The rows are grouped in 2 ways, from coarse to fine. Each group lies inside one group of the grouping before and may be the whole of it. The rows also spread widely along 2 directions, which tell nothing about the answers.
Known rows, each followed by its group in each grouping:
[ 13   7   0 -10 -43  20  25  36   4  11 -10  34 -30  14  19  -8  28 -15]	q_105 Vuz
[-19  -7 -14  11   7   9 -29   3  10   2  -6  15  14  -6 -16   8  20   6]	q_492 famop
[  6  -8 -11 -16  27   3  12 -30  27  -4   9  -8  26 -13 -11   9  27  30]	q_105 Numi
[-15  -7 -11 -22  -8  12  19  -7  14  11   3  24  -1   9  -3   5  37   0]	q_105 sim
[ -5  -3   4 -29 -34   7  -8 -18  -6  28   8  42  -6 -17  -5   5  39   9]	q_105 dos
[-17  -4  -7  -2 -25  36  24  34  18  22 -33  24 -21  27 -12  -4   7 -20]	q_492 tus
[ -1  -2  -2   0  14  25  10  12   5  -2 -23  13   1   4  -1  -3  28   4]	q_492 pamu
[-15  -5 -13   7   0  16 -21   9   5   1  -7  22  13   3 -11   7  16  -2]	q_492 famop
[ -9   9 -18 -21  30  13  44  -2  21  -3  -4   7   4  11   0  15  23  11]	q_105 sim
[  7 -16  -4 -16 -41  10  13   7   3   7  -1  27  -9  -4   6  -9  34  -7]	q_105 Vuz
[ -3  -6   0 -24 -23   3   2 -12  -1  21  10  37  -3 -16   0  10  30   9]	q_105 dos
[  1   3  -1 -29 -33  14   5  -7   2  31   5  36 -14  -4   3   3  26   6]	q_105 dos
[ 15  22   1  -4 -26  34  44  43  17  12 -11  16 -39  30  20  -3  17  -9]	q_105 Vuz
[ -9  -1  -8 -22  -4  10  12 -14   9   2   5  19   2   0 -15   3  38   1]	q_105 sim
[  0  24  -4 -22   0  34  38  10  14  18   1  24 -15  10  12  11  17  13]	q_105 dos

New rows, each followed by its group in each grouping:
[  2   0   6   0  -7  33  12  25   1  14 -26  32 -13  11  -7 -13  30 -13]	q_492 pamu
[  8  -3  -8   7  39  12   7 -19   5  -7  -8   3  19  -7  -8  -1  25  15]	q_492 pamu
[ -7  -3   1 -26 -35   8   0 -11   1  25   6  40 -14 -10   2   5  30   3]	q_105 dos
[ -4  -2  -3 -26 -15   9   5 -23   4  18  17  35   5 -18   3   9  35  13]	q_105 dos
[-18 -13  -8 -29 -23  10  13 -12   1  12   0  29 -11  -4  -9   2  47 -10]	q_105 sim
[  9  -4  -7 -19  -4  15  17  -2  17  10   1  12  -1  -5  -4   5  19  14]	q_105 Numi
[-18  -2  -7  11  18  11 -22  -4  16  -1  -3   7  24  -1 -15  11  21  10]	q_492 famop
[-17 -17  -5   4 -11   8 -32  -6   3   9  -6  25  14  -9 -14   5  28  -2]	q_492 famop
[-22  -1  -1  -7  -1  33  17  24  20  15 -31  12  -7  15 -11   2  20  -6]	q_492 tus
[ -3 -28   3  -7  21  -2 -27 -47 -11  -6   6  17  35 -31 -20  -7  46  14]	q_492 pamu
[ -9 -11  -3  -7   6  13   9 -10  17   7 -14  10  15   6 -14  -1  21  -1]	q_492 tus
[ -9 -11   2 -29 -31   2  -7 -34  -3  29  18  41  10 -25 -11  10  33  13]	q_105 dos
[ -9  -2  -1 -10   6  24  15   4  23  10 -21   9   6   6 -15  -3  17   0]	q_492 tus
[-23  -6 -10  10  -3  16 -22   7   3   6  -7  19   6  -2 -11   5  14  -4]	q_492 famop
[-17  14 -11  -3 -11  39  31  44  26  21 -38  12 -20  35  -2   1  10 -18]	q_492 tus
[ -9  -9   7 -30 -43  12  -7 -16  -6  30  15  51 -12  -9   0   0  33  -1]	q_105 dos
[ 12 -14  -5 -18  -2   8   7 -16  12   6   0  12  10 -16 -15   2  23  12]	q_105 Numi
[  9  -5   5 -20 -53  19  16  21  -2  12  -2  38 -22   3   6  -8  35 -16]	q_105 Vuz
[-13  -1  -8 -21   6  15  22  -9  15   5  -1  20  -1   0  -9   9  34   2]	q_105 sim
[-11   4  -1 -20 -24  14  10  -7   5  26   5  35 -11  -4   0   7  25   8]	q_105 dos
[-25 -12  -1   6 -20  11 -32   2  -2  10  -5  35   4  -5 -12   4  29  -4]	q_492 famop
[-10  16 -13 -15  15  16  42  -3  22  -2  -6  10  -3  14   1  12  31   8]	q_105 sim
[  5   6  -9   6  35  35  16  11   9   3 -21   4   7   8  -5  -1  21   8]	q_492 pamu
[ 12 -13  -2 -14 -22   2   0 -14   4   2  12  21   5 -16   0  -4  41   1]	q_105 Vuz
[-24 -24  -5 -28 -20   3   3 -19  -6  13   6  36  -3  -9 -10   3  45  -4]	q_105 sim
[-14 -35  -2 -19 -37   9 -28 -19  -5  30 -12  37   6 -12 -27  -8  38 -19]	q_492 tus
[ -5   2  -5 -28  -6   3   6 -29   5  16  20  25  13 -19  -6  11  32  18]	q_105 dos
[-19  16  -6  13  -5  40   1  48  15  16 -28  26 -25  28  -4   6   4  -9]	q_492 famop
[  1 -13  -5  -3  28   9  -1 -21   2  -3  -4  12  27 -22 -16  -6  35  11]	q_492 pamu
[-18 -22  -6   8  -8   7 -36  -2   2   4   1  27  12 -15 -18   6  28  -5]	q_492 famop
[  6 -10   0 -24  -2  10   8 -10  10   4   6   8   7  -6 -16  -1  26  15]	q_105 Numi
[  5  -5  -1   5  14  29   9  16   5   6 -18  19  -8   6  -4  -4  26  -1]	q_492 pamu
[  6   7  -9   4  49  15  17  -4  11 -12 -13  -9  26   3  -7   2  29  21]	q_492 pamu
[-21  -3 -14   8  13  13 -17  11  12   5  -2  15  12  -1 -11   8  13   0]	q_492 famop
[ -6   2  -1 -30 -13  16  11 -11   4  20  10  27 -10  -7   1   7  31  10]	q_105 dos
[ 17  -8   2 -16 -29   7  18   1   7   8   5  18   2  -8  18  -7  35  -1]	q_105 Vuz
[-16 -34   1 -12 -10  -8 -23 -41   3  12  -4  17  33 -22 -31  -1  42 -10]	q_492 tus
[ -1  -8  -2  -4  23  19   7  -1  10   3 -12  10  14  -7 -12  -1  36  10]	q_492 pamu
